The first 10 rows are patterns. Each new row is the sum of 3 different patterns, raised or lowered, with some noise. Before adding, each is slid sideways (what falls off one end comes back at the other) and multiplied by a number that may be negative. Names go in the order of the patterns.
Known rows, each followed by the names of its patterns:
[0.08,2.02,2.40,-2.19,-2.65,-2.41,-2.67,2.05,-1.75,-1.64,0.69,2.26,-1.80,-1.86,1.70,0.62,-0.05,-1.73,1.48,-2.61,1.31,-2.32,-1.27,-2.14,1.05,-1.78,-0.46,-2.27,1.62,1.33,-2.67,1.25,-1.28,0.48] : Z649
[0.68,-1.99,0.72,-0.55,0.97,-2.33,-2.37,-2.13,1.61,0.45,0.36,2.21,-0.07,-1.30,-2.09,0.85,-0.49,2.32,1.65,1.38,0.10,-2.12,2.26,2.61,-0.48,-1.87,0.77,-1.94,-2.00,-2.09,-1.42,-2.36,0.45,-2.36] : Z662
[-0.47,1.91,1.47,-1.92,2.32,1.97,-0.77,-0.51,-1.73,0.64,1.60,0.84,-1.42,-0.21,-0.10,-0.75,2.48,-2.37,-1.77,-2.37,-0.74,-1.71,-1.43,-1.74,-1.43,0.49,-2.45,-2.05,0.10,1.99,0.30,1.66,1.08,-2.16] : Z627
[2.16,1.15,1.48,2.26,1.80,-0.99,-1.97,-1.92,1.96,2.19,-0.77,-2.59,-1.22,-0.46,-1.56,-0.84,2.03,-1.35,1.42,-2.54,0.60,-1.27,-1.22,-1.60,-0.15,0.89,2.14,-0.41,1.54,-1.83,0.28,2.33,0.26,-0.84] : Z678
[1.39,0.19,-2.56,-0.32,-0.99,0.61,0.76,-1.26,2.19,-1.39,0.76,2.48,-1.97,-0.11,2.30,2.17,-0.26,1.05,2.43,2.03,1.44,-1.95,-1.24,0.79,-0.92,1.10,2.43,-0.58,1.15,0.81,-1.80,2.63,1.04,0.16] : Z538
[-2.52,1.97,2.29,1.85,0.63,-2.59,-0.35,2.16,-0.63,0.15,-0.68,2.31,1.32,0.68,-2.21,1.39,-1.63,1.08,-1.86,-1.40,0.77,2.27,1.97,-0.12,0.58,-2.46,0.86,-1.54,0.90,0.33,1.89,-1.20,-2.46,-0.85] : Z400
[-0.39,1.47,-1.83,1.55,2.37,-2.58,0.61,2.24,0.96,-1.23,-1.39,2.61,2.54,0.76,-0.44,1.28,-1.33,0.67,1.70,1.55,1.53,2.55,0.50,-1.11,-0.02,-1.97,1.54,1.43,-1.69,1.18,2.48,0.21,-1.99,0.84] : Z842
[-2.57,-1.24,-2.52,0.23,-2.63,-1.33,-2.26,1.58,0.84,-2.36,1.23,-0.99,1.17,-1.80,1.69,-0.62,-0.41,1.08,-0.89,2.10,2.00,-0.12,-1.86,-1.55,-2.06,2.10,-0.30,-0.80,1.33,-1.24,-0.28,-0.20,-0.89,-1.51] : Z935
[-0.64,1.39,-0.52,0.76,-0.35,2.09,-0.19,-2.34,2.24,-1.33,-0.88,-0.92,0.03,-1.83,2.36,-2.30,-0.98,-1.03,-1.66,-1.14,-1.32,-2.06,0.68,0.36,2.48,0.51,-1.00,2.23,0.79,-0.43,-0.42,2.68,-2.41,0.30] : Z848
[2.19,1.31,0.98,1.21,2.41,1.95,-0.27,1.77,-1.16,2.10,-1.58,1.84,0.01,0.12,-2.32,2.34,-1.65,-1.14,-1.44,0.78,2.50,-1.61,-2.48,1.64,-1.06,-0.97,-0.57,2.52,-1.90,1.36,1.06,-0.02,1.21,-1.92] : Z311

New rows, each followed by the names of its patterns:
[-1.55,-5.34,-0.94,-4.18,-1.01,-2.89,-3.42,-4.06,-1.02,-3.68,-3.34,-3.56,-4.78,-3.83,-2.05,-0.37,-0.16,-3.35,-4.93,-1.41,1.01,1.03,-4.76,-0.89,-1.17,-2.92,-0.70,-1.82,0.60,-2.40,-2.30,-2.19,-3.81,-2.57] : Z678 Z842 Z848
[-5.25,-3.35,-5.75,-4.81,-2.02,-1.77,-4.88,1.16,-4.71,-2.09,-0.70,-2.67,-3.98,-4.09,-2.05,-1.54,1.61,-5.50,0.65,-3.09,-2.13,-2.76,-0.44,-4.42,0.23,0.41,-2.93,-1.83,-4.88,-1.52,-3.39,-2.21,-4.12,-2.90] : Z662 Z400 Z848
[0.82,-0.55,-2.39,1.70,0.98,0.88,-1.25,-2.62,1.94,0.85,-2.43,-2.98,-0.08,-2.02,-3.60,-0.31,-2.53,0.63,-2.75,0.51,1.46,-2.47,-2.58,-1.63,-4.59,-1.25,2.65,-0.88,0.71,-1.25,-1.71,-1.56,-0.46,-1.44] : Z538 Z842 Z935
[1.25,-0.90,-0.21,4.01,-1.38,3.60,-2.29,2.06,-1.10,-1.09,-0.17,1.57,3.96,1.80,2.09,0.68,-0.02,-1.35,4.49,2.13,0.25,2.47,1.90,-0.48,0.82,0.84,1.51,0.41,-3.48,1.01,3.53,-0.52,-3.86,-1.69] : Z678 Z400 Z311
[1.03,1.41,0.76,5.46,2.17,3.13,3.46,-2.15,-1.36,0.56,7.23,-2.70,1.05,3.46,6.22,0.46,-1.49,1.20,4.31,0.19,-1.38,6.59,-2.74,2.64,-0.86,-1.42,0.10,5.15,-2.12,1.14,-1.45,-1.16,1.08,-3.21] : Z649 Z538 Z848
[-2.68,0.24,0.10,0.81,2.16,3.13,-2.78,-1.04,-1.26,0.40,2.18,1.00,0.65,0.70,0.55,0.54,2.73,0.46,0.21,1.47,1.36,0.86,-2.70,-0.22,2.28,-0.61,-1.40,-1.29,0.53,-0.89,-0.28,0.68,-1.12,-0.22] : Z662 Z627 Z935
[-2.98,0.10,-5.14,-0.94,-2.49,-0.27,-2.80,1.35,-1.90,-2.33,-2.83,-0.37,0.84,-2.25,0.28,-1.61,0.53,-1.09,0.67,4.46,-1.32,-2.67,-3.98,-3.24,1.56,-4.27,-2.09,-0.77,-0.61,-0.85,-3.21,0.14,-1.98,-0.02] : Z649 Z662 Z538
[1.16,2.70,0.86,1.89,-3.57,0.28,-1.01,-2.59,-2.89,1.37,1.19,-1.71,-3.62,0.66,1.07,-3.62,0.47,1.19,0.75,0.68,1.93,-0.11,2.37,-0.91,0.91,-1.83,-0.68,1.13,0.52,2.66,-1.69,0.84,-2.47,-2.23] : Z649 Z538 Z311
[1.86,-5.75,1.14,-4.73,3.14,-3.89,-2.02,-4.55,-1.62,-3.48,-4.57,0.41,0.85,-0.41,-3.64,-0.14,-3.92,-1.98,2.48,-0.31,1.85,-5.20,-6.90,-3.74,-6.06,1.51,-3.36,-5.96,-2.32,-1.58,-2.03,-6.75,-0.62,-3.42] : Z649 Z400 Z311
[3.12,-0.97,-1.70,2.45,0.14,-1.20,0.39,1.68,-1.01,-2.41,-2.57,-1.07,-1.44,-2.92,-2.73,-3.28,-1.16,-2.88,-4.40,-3.49,-0.76,-1.53,-3.93,1.19,-2.65,-1.67,-1.20,-3.48,-3.48,0.65,0.29,-1.14,-1.21,-4.28] : Z627 Z678 Z842
[-0.95,1.90,4.38,-3.57,3.90,-1.73,2.55,0.27,1.47,0.19,5.17,-0.76,2.78,4.28,2.43,2.96,0.50,3.50,5.42,0.60,1.76,3.73,2.78,-0.75,6.19,0.71,1.98,2.73,1.26,4.47,-4.07,1.15,1.26,-0.88] : Z649 Z848 Z311
[2.05,-0.92,0.69,2.94,0.33,0.79,-0.64,3.13,3.16,1.52,1.03,2.05,3.02,1.25,3.66,0.92,2.35,0.75,-0.15,-0.52,0.21,1.23,0.13,4.02,-0.15,-0.51,1.37,1.09,-1.26,-0.83,1.80,0.94,2.99,0.45] : Z627 Z842 Z935
[-0.40,-2.64,-3.60,-0.48,-1.80,-1.18,-0.82,0.06,-3.97,-3.90,-1.15,-3.43,2.50,-3.18,-0.36,-2.87,-1.15,-1.29,0.38,-3.34,0.74,0.60,-0.93,-1.07,-5.12,1.49,2.51,-2.42,-2.00,-1.34,-1.50,-4.56,1.64,-3.09] : Z662 Z400 Z311
[2.58,-1.19,3.82,1.98,3.37,4.55,3.97,4.55,-1.89,2.32,2.48,3.32,-0.63,5.03,4.21,0.02,2.50,2.01,3.22,-0.68,0.19,4.19,4.21,5.26,3.48,3.91,2.61,3.83,2.24,3.97,4.81,3.40,3.20,1.88] : Z400 Z842 Z848
[-3.42,-2.52,-5.67,-4.06,-3.76,-3.82,-3.46,-5.32,-1.83,-1.91,0.07,-5.23,-4.69,-5.35,0.45,-2.57,-0.66,0.29,-2.01,-4.20,-4.67,-1.45,-4.86,1.91,1.40,-0.25,-1.92,-6.24,-0.21,1.98,-2.70,-4.21,-2.01,-2.47] : Z662 Z627 Z400
[-1.84,-2.32,-0.25,-0.64,0.46,-0.92,-2.73,-0.47,-0.36,-0.69,-0.17,1.40,-4.00,-0.42,-4.05,0.10,0.08,0.54,-2.54,1.94,-2.12,-3.52,1.14,-1.67,-1.60,-4.47,-3.66,-1.69,2.86,-4.19,-2.64,-1.93,-2.04,-2.51] : Z662 Z678 Z848
[1.61,2.32,5.61,0.55,-3.09,1.74,-0.22,-0.49,0.09,1.94,0.27,2.41,-1.91,-0.39,2.15,0.92,0.45,0.71,2.25,2.87,-0.26,2.17,0.80,3.39,0.56,-0.02,2.15,3.70,2.63,4.02,4.12,2.61,0.53,0.31] : Z678 Z538 Z842
[-3.78,-0.48,-3.16,-3.31,-3.86,-4.58,-2.27,-0.25,-1.02,2.56,-0.53,1.02,-4.73,2.24,0.46,-2.15,-0.55,1.99,1.85,2.84,0.63,0.73,-3.80,-5.64,1.05,0.67,-0.50,-0.70,-3.31,-1.11,-2.79,-4.32,-3.10,-0.54] : Z678 Z842 Z935
[0.05,3.54,0.58,2.41,-0.03,3.50,2.49,0.01,3.92,4.01,4.62,0.34,1.73,3.68,5.35,0.98,0.76,4.19,-1.23,3.78,2.69,4.77,1.71,4.31,2.73,0.92,2.79,-1.27,2.31,3.38,1.67,2.37,4.26,-0.43] : Z627 Z842 Z935
[-2.41,1.07,-1.45,-2.96,-4.74,0.62,0.88,-0.30,-0.06,-3.41,1.31,-2.84,-0.34,-3.83,-1.39,-1.83,-2.86,2.24,-1.26,3.32,1.89,-3.66,-2.68,1.43,-1.51,-4.01,0.53,-2.28,-6.15,-2.92,-3.42,2.41,-3.79,-0.33] : Z649 Z662 Z400
[-1.94,1.21,1.67,-0.93,-0.32,1.89,0.88,-2.28,3.31,1.51,0.90,1.81,3.15,0.17,0.23,-3.24,0.87,4.68,-1.99,3.85,1.78,2.28,-2.35,2.91,-3.29,2.16,2.80,-0.33,2.19,0.56,2.13,1.59,0.24,-0.33] : Z662 Z848 Z311
[-3.40,-0.13,-0.77,-0.84,0.81,-1.50,-0.41,-1.92,-0.04,-1.82,-0.23,1.61,-0.46,-1.13,-2.72,-0.40,1.17,-0.29,-1.57,-0.03,0.33,-0.57,0.41,-2.43,0.89,-0.70,0.51,0.37,-0.74,-0.22,-0.17,0.95,0.08,0.96] : Z538 Z400 Z935
[3.34,1.49,4.13,0.55,5.62,-1.36,1.65,5.50,-0.34,3.28,3.05,2.92,-0.94,-1.00,5.38,4.83,5.46,2.93,-2.05,3.67,3.02,0.78,0.43,2.47,3.30,-0.28,0.34,3.94,4.67,-0.47,4.21,0.69,3.30,3.10] : Z649 Z678 Z538
[0.40,2.67,-3.21,4.28,-0.63,2.14,-0.94,-1.20,-3.12,-0.08,-2.32,-2.15,-0.39,-2.26,2.99,-2.90,-3.04,2.68,-4.44,-2.98,0.33,3.72,-1.59,2.16,0.32,0.73,1.57,-4.69,0.73,0.88,-0.58,1.43,3.62,1.82] : Z538 Z935 Z311
[-1.86,-4.37,-0.38,-1.85,-2.36,-6.61,-3.28,-2.89,-1.81,-3.19,-2.09,1.47,-1.72,-1.32,-1.63,-6.24,-4.18,-2.15,-3.32,-6.46,0.31,-2.54,-5.59,-3.12,-2.40,-0.52,-3.69,0.00,-4.67,-1.10,-5.02,-1.20,0.84,-5.84] : Z627 Z935 Z848
[1.92,-4.11,-2.05,-1.58,-1.45,-4.52,-3.08,1.46,0.57,1.72,2.48,-3.94,0.12,-1.73,0.51,-1.91,1.38,2.49,-1.05,-0.94,-2.13,2.01,-3.23,3.75,-2.21,2.87,0.21,-0.08,-2.18,3.26,-1.79,-0.59,-2.81,-2.64] : Z649 Z662 Z311
[-2.44,-4.33,-2.60,-4.22,-4.00,-0.63,-0.98,0.07,-5.10,-4.45,-0.19,-6.16,-3.62,-3.24,-3.60,-0.20,-1.82,-6.23,-3.53,-1.93,-2.76,-4.05,-1.93,-6.29,2.11,0.81,-0.26,-1.20,-3.16,-2.14,0.96,-2.90,-2.57,1.66] : Z627 Z538 Z311
[-0.91,-2.76,-1.84,-1.26,-2.39,1.60,1.74,-1.70,2.01,-2.06,-0.17,-2.97,-0.29,-0.08,-2.50,-1.06,-0.35,1.52,-1.27,-0.16,-2.16,-1.95,-3.99,0.66,-1.82,-0.28,-0.24,-1.77,0.89,-2.40,-1.52,-1.04,-2.56,-1.92] : Z538 Z935 Z848
[3.29,3.26,1.20,4.81,4.85,2.23,-1.57,-3.80,1.93,2.28,-1.15,2.78,1.20,2.39,-2.23,2.39,1.82,1.50,-0.25,1.57,1.41,-2.29,-2.03,-0.45,2.46,-1.93,-0.32,3.39,-0.69,2.03,3.09,-1.84,1.47,3.44] : Z538 Z848 Z311
[3.27,0.63,-0.40,4.04,-2.90,2.75,1.50,4.37,0.64,0.94,0.61,3.84,0.56,-0.35,1.91,1.34,0.84,-0.07,-1.32,1.22,3.38,1.03,-2.08,-1.86,0.74,3.38,2.31,-0.41,3.26,0.17,3.37,1.35,0.42,5.06] : Z678 Z400 Z848
[-0.47,0.09,-5.76,-0.39,-1.85,-1.86,-3.82,2.79,1.72,-1.87,-5.49,2.10,-1.53,-1.81,-4.23,1.91,-1.46,-2.61,0.35,-0.75,-0.05,-2.69,1.70,-1.60,1.17,1.31,2.01,2.72,-1.25,0.86,-1.14,1.13,-2.63,-1.34] : Z662 Z848 Z311
[2.68,5.35,3.45,3.70,0.17,3.30,4.17,3.57,0.31,3.59,3.74,3.00,1.65,1.18,2.18,1.61,3.63,2.98,0.14,2.07,2.70,1.70,0.70,3.36,2.04,2.14,1.35,1.35,0.50,1.23,0.36,0.38,-0.48,-2.12] : Z662 Z400 Z842
[1.56,-3.84,-2.37,-1.05,-2.44,-1.35,-1.45,-2.99,3.06,-1.96,-2.90,-2.56,-0.88,-1.38,-3.17,-2.45,0.21,-0.02,-0.26,-0.41,1.24,-3.20,-3.51,-2.20,-1.38,-0.93,-0.89,-6.21,-2.85,-0.85,-3.06,-0.68,1.60,-2.42] : Z678 Z538 Z842
[2.88,-2.20,-0.59,1.44,-1.12,-3.70,1.82,0.57,-2.27,-2.25,0.37,-0.83,-1.59,1.57,-2.28,1.79,-0.32,0.32,-1.94,-0.49,-1.33,1.44,-2.92,-2.24,2.68,-2.48,1.24,-1.27,-1.76,-1.70,-1.41,0.57,3.14,2.53] : Z649 Z848 Z311
[2.10,5.74,1.22,2.65,5.91,5.10,2.79,1.38,1.44,0.51,0.10,2.39,1.94,-2.01,3.38,2.48,0.09,0.32,2.89,0.67,1.27,0.98,3.53,3.65,2.53,0.92,4.07,5.83,3.85,2.75,2.94,4.62,1.62,5.66] : Z662 Z678 Z842
[-5.70,1.47,-2.02,-2.84,-0.76,1.51,-2.86,-1.19,0.16,-3.52,1.41,-5.36,0.90,-2.29,1.15,-0.18,0.52,2.85,-0.96,0.12,-3.96,1.63,-4.60,0.06,0.37,-0.62,-2.32,2.59,-4.36,-4.76,-4.57,-2.19,3.82,-4.37] : Z662 Z935 Z311
[0.88,-4.79,-2.93,-1.23,2.09,-0.74,-1.31,3.36,-6.43,-1.79,-0.81,-0.01,1.88,2.57,-4.87,-0.53,-1.15,-2.33,-0.78,-0.47,-2.97,2.80,-0.94,-0.56,-6.59,0.10,-0.23,-2.73,-6.04,-1.43,0.98,-6.92,2.71,-0.41] : Z400 Z842 Z848
[-4.06,-3.64,0.57,1.38,-2.74,1.35,-3.84,-0.09,-3.25,-3.62,-1.89,0.65,-1.65,1.91,-1.35,2.82,-0.31,-0.10,-1.76,-1.00,-0.76,0.92,0.61,-1.47,2.79,-1.52,-1.41,-4.44,-0.27,1.03,1.17,0.71,-4.85,-3.16] : Z678 Z400 Z935
[2.08,2.13,-1.49,1.25,1.30,1.03,-2.13,0.62,1.62,-1.64,-0.85,-3.30,1.04,-2.52,0.54,0.23,-2.89,-2.33,-2.23,-4.38,-1.59,1.28,-0.20,2.65,-3.93,-1.20,0.48,-2.56,0.06,0.38,0.63,-1.66,1.85,3.24] : Z627 Z538 Z935
[-0.01,0.56,0.25,1.64,4.14,-0.97,0.20,0.67,1.53,1.78,3.31,1.55,1.08,0.92,-1.96,1.16,-0.53,0.72,-0.75,3.08,0.74,0.38,-0.15,-1.52,-0.58,1.33,0.25,0.97,1.86,-1.43,1.17,-0.07,-0.10,-0.11] : Z538 Z400 Z935
[-2.10,2.42,0.03,0.40,1.77,2.85,2.29,2.68,3.48,1.50,3.46,-1.62,4.37,-0.41,1.35,-1.82,1.90,2.59,2.71,-1.80,-1.15,0.29,-3.30,0.09,0.93,0.59,0.30,-0.12,-1.51,-0.92,-0.52,2.10,3.53,-3.02] : Z662 Z935 Z848
[4.26,2.21,1.74,3.55,3.95,0.25,0.86,-0.40,3.26,3.31,3.21,1.08,2.25,3.53,0.73,3.58,-0.64,1.72,-0.85,3.44,0.95,2.36,0.09,0.01,2.53,1.71,1.11,3.26,5.71,1.98,1.86,3.13,-0.31,2.76] : Z627 Z400 Z311
[1.11,-0.93,0.90,-0.72,0.99,-2.24,-0.43,-2.74,-2.08,0.95,-3.51,-3.77,0.55,-3.61,-0.57,-1.37,3.11,-2.58,1.68,-2.10,-1.62,-1.46,-0.68,1.93,1.80,1.37,-0.48,0.44,-1.22,0.70,1.82,0.85,2.85,-2.02] : Z662 Z400 Z311
[-1.14,-1.78,-1.57,-0.83,-3.37,0.53,-3.01,1.53,-0.22,-0.80,-3.15,-2.65,-3.93,1.04,-0.93,-1.40,0.96,-0.73,-0.86,-1.45,-1.13,-2.41,0.46,1.23,-0.05,-0.23,-2.67,0.95,-0.26,0.22,-2.24,0.02,-1.77,-1.99] : Z662 Z678 Z935
[2.72,0.91,2.66,0.19,2.79,3.18,-0.16,1.85,3.33,0.35,1.35,2.99,6.11,-1.44,-0.50,0.52,1.34,5.41,-2.17,-2.17,3.42,1.68,0.25,1.38,3.82,1.42,2.78,-0.41,4.24,0.93,1.19,2.14,1.45,-1.27] : Z649 Z538 Z311
[-5.09,-2.39,-3.54,-0.58,1.54,0.74,-2.61,-3.21,1.59,-1.62,-4.21,-0.27,0.25,3.21,-0.36,-0.72,-3.48,0.21,-3.33,-1.05,3.30,-4.24,-2.40,-0.96,1.80,-0.43,-1.90,0.19,-0.89,1.81,-4.31,2.73,-0.46,-3.15] : Z627 Z678 Z842
[-5.97,-3.10,-5.18,-3.61,-5.29,0.44,-1.07,-1.91,-1.19,-2.92,-2.24,-0.70,1.42,-2.65,-1.49,1.59,-3.15,0.99,-2.61,-2.69,-0.79,-3.74,-4.15,-0.64,-2.44,-4.78,-0.66,-3.55,-1.95,-2.40,-1.64,-6.18,-4.39,-3.45] : Z649 Z627 Z935
